The rows come from 4 hidden closed curves, with some noise, and rows from the same curve form a group. Each curve winds through 8 dimensions. The rows are also pushed far along 6 directions, which tell nothing about the answers.
Some rows, each with its group after it:
[ -6  37  24  21 -49  25 -17  38  -8  19  -1   3   2  -4   7  -2   6  -1
  -3  27  -5   1 -37]  L
[ 26  -2 -19  36 -45 -13  39  -2 -20   0 -26  -7 -28 -17  -7  -7  -5 -16
 -33  -9   8  13 -19]  F
[-13 -35 -25  10  27  31  20 -12  52  16 -34   2   2 -14 -49  26 -33   8
 -14 -34  31 -19  -2]  D
[-37  -1   1 -16  23  13 -34 -35  24  19 -22  21  13  14 -13   7  -4  -9
  33  39  36 -37  -3]  F
[-57  31  34 -21  33  25 -75  26   6  48  31  15  22  12  17 -23   8  26
  51  60 -33 -17 -26]  F
[ 24 -14  13  -3  38  -1 -16  12 -20  30  28  10  -4   5 -12 -36   9   4
  17 -28 -33  12  12]  L
[ -9  25 -32  48 -33   5 -18  23  20  25 -36 -22  -4  14  -1   6 -33 -22
 -52  10  -7  13 -19]  A
[-12 -22   6 -20  -5  22  38 -16  14 -12 -11  10   1 -31  17  41  -1  35
   2 -20   9   9  -4]  D
[-15  14  12 -30  -2  30  -7  54  32  30  31 -14  30  26  16  34 -29  17
  11   5 -37   5  34]  L
[ -8  14 -15  27  11   6  -4 -30 -26 -44 -15  13 -15   2  -3  -7  19 -17
   0  15  28   3 -32]  D
[ 55  -1 -39  26 -21 -26  12  -2  -3 -25 -30 -14  -5  36 -10  14 -29 -48
 -51 -31  11  20  44]  A
[ 24  24 -17  30  -3 -19 -16  14 -22 -18  -5 -18 -16  43  13 -41  11 -42
 -12   9 -34  17   3]  F
[-29 -22 -13   3 -11  15  40 -27  31 -23 -41 -20 -10 -27  13  33   1  15
  -7   9  12  -4 -13]  F
[  5 -48  18 -24  42  24 -21  21   9  62  22  37  13  -3 -28  -8 -36   8
  11 -33 -11   0  14]  L
[-46 -33  29 -27  -5  23   9   3  22  34  18   5  12 -50   4  30   2  41
  15  -5   9 -17 -16]  L
[  3  -3 -42  48 -24  24  16  13  14  40 -34  32 -11  -3 -24  12 -56  -6
 -61 -46  17  24 -49]  L
[-14 -33 -33   4  35  15   1 -32  38   2 -54   9   2  16  -2  21 -38  -8
 -21  -3   7   8   5]  F
[ -5  20   8   6 -31   8  -6  24 -12  -4   9 -13   2  12  34  12  10  -9
  -4  18 -22  15   0]  L
[  7  34 -25  41   3  10 -35  15  11  51 -24   7  -8  29  -3 -23 -46 -21
 -37  -5  -6  19 -13]  F
[-13 -41 -26  -6  55  36  24  -2  44   8  -9  20   9   8 -30  17 -43  13
  -9 -45   7   1  -1]  A
[-38  11  27 -36  34  20 -56  12  28  43  13  11  16  29   7 -28   4   3
  63  47 -18 -35   4]  D
[-14  -6  34 -55  49   5 -16  10 -17 -14  51   2  11  -8  16 -15   7  29
  62  42 -29  -6  27]  A
[ 13 -17 -49 -24  26 -37  11   8  -5 -22  33 -27  -8  38   2   1 -21 -35
   2 -15 -28   4  73]  F
[ 12 -38  -1  -4  35  11 -15  15  18  29   0  -7   7   3 -22  -5 -28  -6
 -13 -24 -21   6  30]  A
[-75  42  10 -37  29  20 -37  -2  52 -10   8   1  36   8  12  24   1  47
  42  59   5 -38 -20]  F
[ 23   6   3  43 -16  13 -33  38 -19  36   9   6   4  27  -6 -12 -15 -38
 -40 -24 -18  28  -6]  A
[-40   6  12 -30   2  -9  13 -31  13 -23  10 -34   8 -52  13  44  32  53
  25  23  19 -24  14]  L
[-30  22 -29  -7  34  -8 -11   3  30  19  20 -11  13  16  -8   5 -28  18
  -1   0  -2 -10  12]  L
[ 21 -29  -7 -34  -6 -16  23  14  17  -7   5 -30 -10   5   6   1  -2 -11
  15 -18 -26  -9  54]  D
[ -6   1   7  -8   2   6  21   4 -13 -14  27 -11 -16 -25  20   4  -5  12
   0  -6   5  14   5]  A
[  2  24  15 -30  -7  -4  -9  33 -17 -29  57 -18   9  13  26   9  17   1
  23   5 -24   3  35]  A
[-17  -4  26 -23  31  13 -15 -26  15  -4  -2  29  20   2 -15  -3  31  22
  45   7  21 -29 -18]  A
[-40  17  10 -35   9 -17   6 -20   2 -16  32   1  11 -30  25  17   4  47
  18  21  15  -8  -5]  L
[ 36 -29  21 -15   3  -3   3  10 -31 -19  19   3  -5  -7 -12 -14  31 -10
  23 -17 -17  -2  20]  A
[ -7   8  -1 -21 -28 -15  21  -5   8 -43  -7 -26   5  -3  28  28  31  15
  10  14 -15  -4  13]  F
[ -4  35   3   9 -16   4 -29  35 -17  -5  17   2  16  14  13   4 -17   1
 -17  28 -20  18 -11]  A
[ 24 -36 -12 -19  56  29  26  11  27  -1   3  17   3  26 -38  -7 -36  -8
  19 -36  -5  -4  33]  D
[  0  30   5 -13   0 -36 -42  18 -21   2  38 -21  18  21  15  -9  13  -2
   8  27 -30   0  31]  D
[ 16 -49  28 -18  33 -15  20 -20 -46   5  38  25  -5 -44 -24 -23  24  25
  25 -21   2   2  -3]  L
[ 36  -7  11  27 -43 -15  29  -1 -31   0 -19 -14 -27 -31   3 -18  31  -3
 -16 -10 -12  15 -15]  A
[-16  42 -15  50  -4  10 -42 -15  -7  35 -37  17 -18  11  12 -31 -13 -17
 -26  18  16  16 -54]  F
[ 14  -1 -21  28 -53  11  36  41   7   7  -1 -31 -21 -38 -13  26 -21   5
 -45 -43  -3  12  -2]  F
[-49  43 -13  10 -18   9 -14 -12  38  15 -24  -6   7  -7  32  29 -22  26
 -26  19  25   2 -31]  D
[-25  -2 -44  -4  -7 -21   9 -29   6 -42 -13 -17  -5  38  42  30 -10 -41
 -20  17  13   8  25]  D
[  0  25 -27  22 -35 -17   5   3  -9 -31 -14  -7 -12   9  -8  -1  15 -22
 -11   8   9 -12 -21]  F
[  2  22  23  16 -20  34 -42  41  -3  59   1  33   3  11  -7 -21 -25 -11
  -2   5  -5   3 -32]  D
[-12   6 -10  31 -34  -8 -12  -3 -43   6   3   8  -9 -12  13   6   5 -23
 -26  20   6  17 -31]  L
[ 60 -62  14  13   6   6  11 -26 -57 -13 -20  30 -24  -3 -14 -18  19 -50
   1 -23   9  24  14]  A
[ -3  17  16  20   1  24 -21 -11  -4  -5 -25   7   3   6  -6  -7  25  -8
  13  27  10  -8 -24]  L
[ 12  18  24 -16   0 -23 -18  12 -45 -19  44 -17   0  17  43 -21  28  -9
  22  32 -38  18  28]  A
[-43 -12  13  -2  25  31 -21 -22  -3 -13 -10  36  18  -8   1  19   1   9
  11  31  21  -2 -42]  A
[ 26 -38  22 -32   9 -16  50  -8  -1 -39  20 -23   2 -28  -4   9  27  23
  18 -24  -7  -6  37]  L
[  0 -26 -30 -31  -5 -18  53   1  28 -21   3 -25   6   9  12  39 -13   9
  -5 -21 -21   1  47]  D
[ 51 -33  38 -20 -13 -11  35  44 -34  24  32 -12 -15 -57 -19 -28  -4  36
  10 -16 -47  13  18]  F
[-61   8  22 -14  -2  26  11 -35  26   2  -7   4   4 -63  24  42  11  61
   9  13  41 -11 -41]  D
[-28  17 -41   4   1 -22 -14 -35  45 -38 -33 -27  17  43   9  38   2 -29
 -16   8  32 -22  26]  A
[ 47 -15  23   9 -12 -10  16  27 -39   4  26  -4 -13 -27 -35 -36  31   5
  12 -24 -26  -1  -2]  D
[ 14 -25   6 -29  59   3  20 -14  -2 -18  19  23   8  18 -22 -17  -2   5
  34 -11  -1  -8  20]  L
[ 18  20  17  34 -49   5  30  -8 -15 -25 -33  -9 -11 -36   7   7  42  22
 -18  -5   7   9 -45]  L
[-16 -28 -12  34   7  21   7 -39  -7   1 -35  14 -23 -14   1   2   4 -23
 -17  -7  32   8 -32]  F
[-50  70   3  24  -5   2 -58  11  16  33   9  -8   4   8   9 -23   0   9
   2  43  11 -18 -43]  D
[ -5  29 -10  17   8   6 -30  11  13  33 -15  13  10  46 -16 -25 -24 -25
   5  34   0 -13  -8]  F
[-16 -23  10 -18  25 -28 -19 -48  -6 -12 -16   2   0   3  21 -13  26 -11
  24  35   6 -12  10]  D
[-21 -28   0 -25 -36 -32  37 -36   1 -37  -5 -33 -15 -51  24  33  32  11
   5   8  25 -19  15]  D

New rows, each followed by its group:
[  0 -25 -28  18 -48  -2  35   7  -9 -28 -17 -13  -6 -10   1  42   1 -19
 -35 -11   1   9  -4]  F
[ 16  28  10 -32  -6 -20  14  43   6 -11  54 -28   8  15  40  -1 -17  22
  -6 -17 -39  25  39]  L
[ -3 -66 -26   4  39  -8  41 -78 -13 -45 -29 -10 -18 -28  -7  29  31  -9
  -1 -22  32   3  21]  L
[ 29 -39   4  18  15  -7   6 -33 -28   0 -19  19  -4 -28 -37  -4  15   0
 -12 -22  17   4  -6]  L
[-27  -5  39 -32  25  -5 -25 -19   3   2  24  -7   7 -25  28   0  19  26
  25  15   7  -8  12]  L
[-31  15 -57  -3   6  16 -12  12  48   0 -23  -4   8  69   7  21 -35 -38
  -1  11  -8 -13  16]  D
[-67  34 -35 -24   0  10   3  -8  67  -1  -9  -6   6  22  18  27 -34  10
  10  21  33 -33  -8]  D
[ 30 -24  -1 -17  69   4 -34 -10 -14  21  12  17   0  51   1 -35 -18 -39
  21  -8 -20  16  51]  A
[-35 -43   3 -25   0  14  61 -27   1 -57  -3  -8 -11 -65  17  39  26  45
  20   7   9  -4 -20]  A
[ 11  -5 -26   6 -27   1  14  23  19  31 -28  -8  -4   3  -7  11 -23   2
 -18 -12 -25   5   4]  F
[-35  16 -19  -2 -19  -2  16 -21  17 -36 -17  -3  -3  -8   0  21  25   8
  15  16  27 -30 -27]  F
[-44 -15 -11  -9  -6  26  10 -22  43  -9 -41  20  24  -4 -10  51 -15  13
   0  17  35 -23 -26]  L
[-70  -5  11 -15  32  16 -49 -20  23  26   8  10  18   3  11   9  -3   1
  26  43  21 -28 -15]  L
[-39 -13  -5 -23  21   6  31 -20  17 -20   8  -9 -10 -40  13  13   6  44
  20   2   3  -8 -15]  F
[  6  23  -3  51 -34  17   0  20 -13  36 -10 -14 -12 -21  -3   5   3   4
 -37 -17 -10  21 -28]  L
[-27 -12  10 -43  -8  -7  50  -8   9 -34  22 -24   9 -31  17  38  31  47
  34  10 -12 -15  15]  D
[  8  -3 -23  20 -19 -14  30 -37 -28 -60 -30   2 -11   2  11  14  31 -17
  -9  12  14  11 -16]  L
[  0   8  20 -33  34 -15 -12  -8  -3 -10  48 -11   4  13  11 -14  16  -3
  34  -3   8 -15  42]  A
[  7  -4   4 -14  55 -21 -14 -29 -38 -35  21  19 -11  20  -5 -53  10 -24
  41  42   8  -8   8]  A
[-29   4 -48  22   7   6   6 -23  58  -6 -52 -17  -1   6 -19  27 -38  -8
 -37  -7  38 -16  -9]  A
[ -1  30  22 -29  17 -29 -37   6 -34 -32  41  -4  17  15  28 -17  10   3
  25  51 -21   8  23]  A
[-14 -22 -14 -18 -10 -26  46 -38  -5 -74   1 -32  -5  -9  41  41  38  -4
   0   2   7   6  28]  A
[  9 -15   4  50 -16   5   5 -24 -10  -7 -45  22  -4  -2 -11 -11  20 -18
 -33 -11  19  12 -54]  L
[ 37 -26  -7  38  11  17   8  -9 -20  22 -23  12 -22  -8 -14 -15   4 -14
 -26 -52  -9  32 -10]  L
[ 12  -6   9   2 -11 -17  13 -32 -16 -15 -22  19 -15 -14  16 -18   6  -1
  -5   8  22   6 -24]  D
[-13 -27  37 -23  34  16  -5 -17 -31  27  31  56  -1 -38 -10 -21   4  29
  35   1  19  -2 -35]  L
[  9 -58  17 -42 -13  -3  38  11 -16 -16  30  -7  11 -32  -4  41  12  11
  19 -15 -11  -5  40]  F
[ 16 -18  15 -16 -47 -17  76   8 -10 -36  12 -35 -19 -70  -5  16  44  46
  12 -21 -10 -11   0]  D
[  0 -29  -6  20  15  -5   1 -66 -45 -42 -29  32 -13 -12  -2   5  17 -34
  -7  20  47   9 -21]  L
[ -7  23 -47  49 -23   0  -7  -7  19   7 -45 -25  -1   4 -17  29 -17 -12
 -51  -9  14   4  -7]  L
[ 13 -21 -13   6 -19  26  35   8   0 -24  -5   7  -7  -8  -1  36  -2  -6
 -20 -45   8  17  -1]  A
[ 43 -51  -5   6  12   6  16   0 -19  10 -12  20  -7 -18 -50  -4  -2  -8
  -1 -40   1   1  11]  L
[  3 -46  56 -27   9  36   4  35  15  61  21  17  30 -35 -31  15  12  51
  28 -27 -31 -13   0]  L
[-20 -23 -17 -12  38 -14   9 -56  -1 -24 -17   7 -10   8  -3  -8   1 -20
  25  32  32 -19   8]  F
[-16  34 -39   4   1 -14  -9  17  25  11   8  -5  13  29   4  16 -53   3
 -35  -6  -1   9   9]  L
[ 31 -38  40 -23  30   8  24 -26 -59 -24  30  21 -10 -36 -19 -13  38   7
  49  10  10  -3  16]  L
[-46   5 -27 -23  18   5   2  13  31 -13  22 -15  20  15  16  36 -25  13
  -1  11 -13  -1  17]  F
[-23  26 -48  25   1 -14 -27  -9   7 -32 -18 -32 -18  25  24   2 -23 -44
 -29  23  11   7  12]  A
[ -7  35  28 -37  22   6 -47  63  24  58  53  19  42  26 -30 -21 -38  33
  31  17 -29 -24  12]  L
[ 26  60  25   1 -25  -6 -19  64  -9  16  39 -33   2  17  24 -32   8  16
   2   5 -58  18  13]  F
[ -4 -16 -24  -1 -20 -14  31 -23 -13 -44  -1 -18 -27  -5  40  19  15 -24
 -13 -17  11  17  14]  D
[-55  28 -40  28 -24  22   9 -12   5   0 -23   3 -19 -12   1  22   1   0
  -2  26  27 -12 -50]  L
[ 13 -52  -1  -6 -21  11  28  -5  -8   9  -8  20   3 -16 -20  36   3  -8
  -6 -30  10   0   7]  F
[ 12 -17  33   4 -29  19 -12  16 -19  53  -5  26  -2 -27 -29  -9  13   0
  17   2   4 -16 -23]  F
[  5 -43  14 -35 -23  10  58   5  25  -7  -2 -14   6 -60 -34  44   2  46
  15 -23  11 -28  16]  D
[ -2  43  22  20 -31  -6 -41  45 -26  18  41 -20   7  14  26  -9  11 -15
 -16  12 -23  16   0]  A
[-23 -34 -21 -12  17  20  22 -28  24 -29 -23  -2   4  19  19  43  -8 -17
   1  -3  13   4  20]  L
[ 57  -9   3   2  20  -7 -27  40 -27  10  20  19  -2  58  -7 -51 -28 -54
  -5 -20 -34  25  30]  L
[-54   1 -11   7  -7  11  16 -39  14 -25 -19 -12  -7 -28  43  39   7  16
 -19  12  28  11 -28]  A
[ 39 -33  19  36  -3 -17   9 -29 -67 -14   2   6 -36 -34   3 -39  38 -27
 -18 -22  10  29 -17]  L
[ 27  -2  22   7  19   6 -30  18 -50   8  16  28 -12   4  -6 -50   6 -13
  20  18 -26  17 -18]  A
[-22  40 -55  14   8  -8   0 -24  42  -5 -41  -8  -3  49  19   8 -27 -14
 -19   5  14   2   0]  F
[ 33   8  33  -9 -17   7  -7  50 -21  18  32   9  -6   6   9 -34  -2  -2
   9 -14 -36  17   2]  L
[ -5 -28  28 -18  46  35  -5  -1  -6  32  21  30   2 -20 -17 -13 -22  18
  24  -5  10   0  -4]  A
[ 44  14  45 -13 -20 -22  -5  26 -70 -16  46  10   8   1   9 -30  39   5
  26  24 -38  16   5]  L
[ -7   9  14  24 -15  -8  -1 -30 -21 -17  -6  12  -2 -12  15  -1  34  -1
 -16  -4  26   9 -37]  A
[ 37 -29  29   6 -31  40  38  29   0  15 -11   0  -3 -36 -26  23   3  17
  -5 -32  -6   4   1]  L
[  2   1  17  -5 -27   5  28  -1 -10 -26   2  -6 -27 -32  26  -9  30  12
  12  -9   3   3 -21]  L
[-26 -37   2 -15   8  10  14 -10  -7  17  13  20   9 -28  -8  29  -9  17
   3  -4  10  -1  -6]  L
[-14 -18  -7 -25  -4 -50  23 -54  -3 -55 -18 -24 -12 -12  32   3  36  -4
  17  31  13 -16  17]  D
[  0 -13  -8  14  13 -19 -14 -19 -26  -8 -19   0 -18  -7   8 -30  -3 -17
  -6  31  -7  10 -10]  F
[  8 -43  24 -26  20   1  12  -4 -12  11   5   2  -3 -41  -3  -7  -7  28
  16   5 -20   7  13]  F
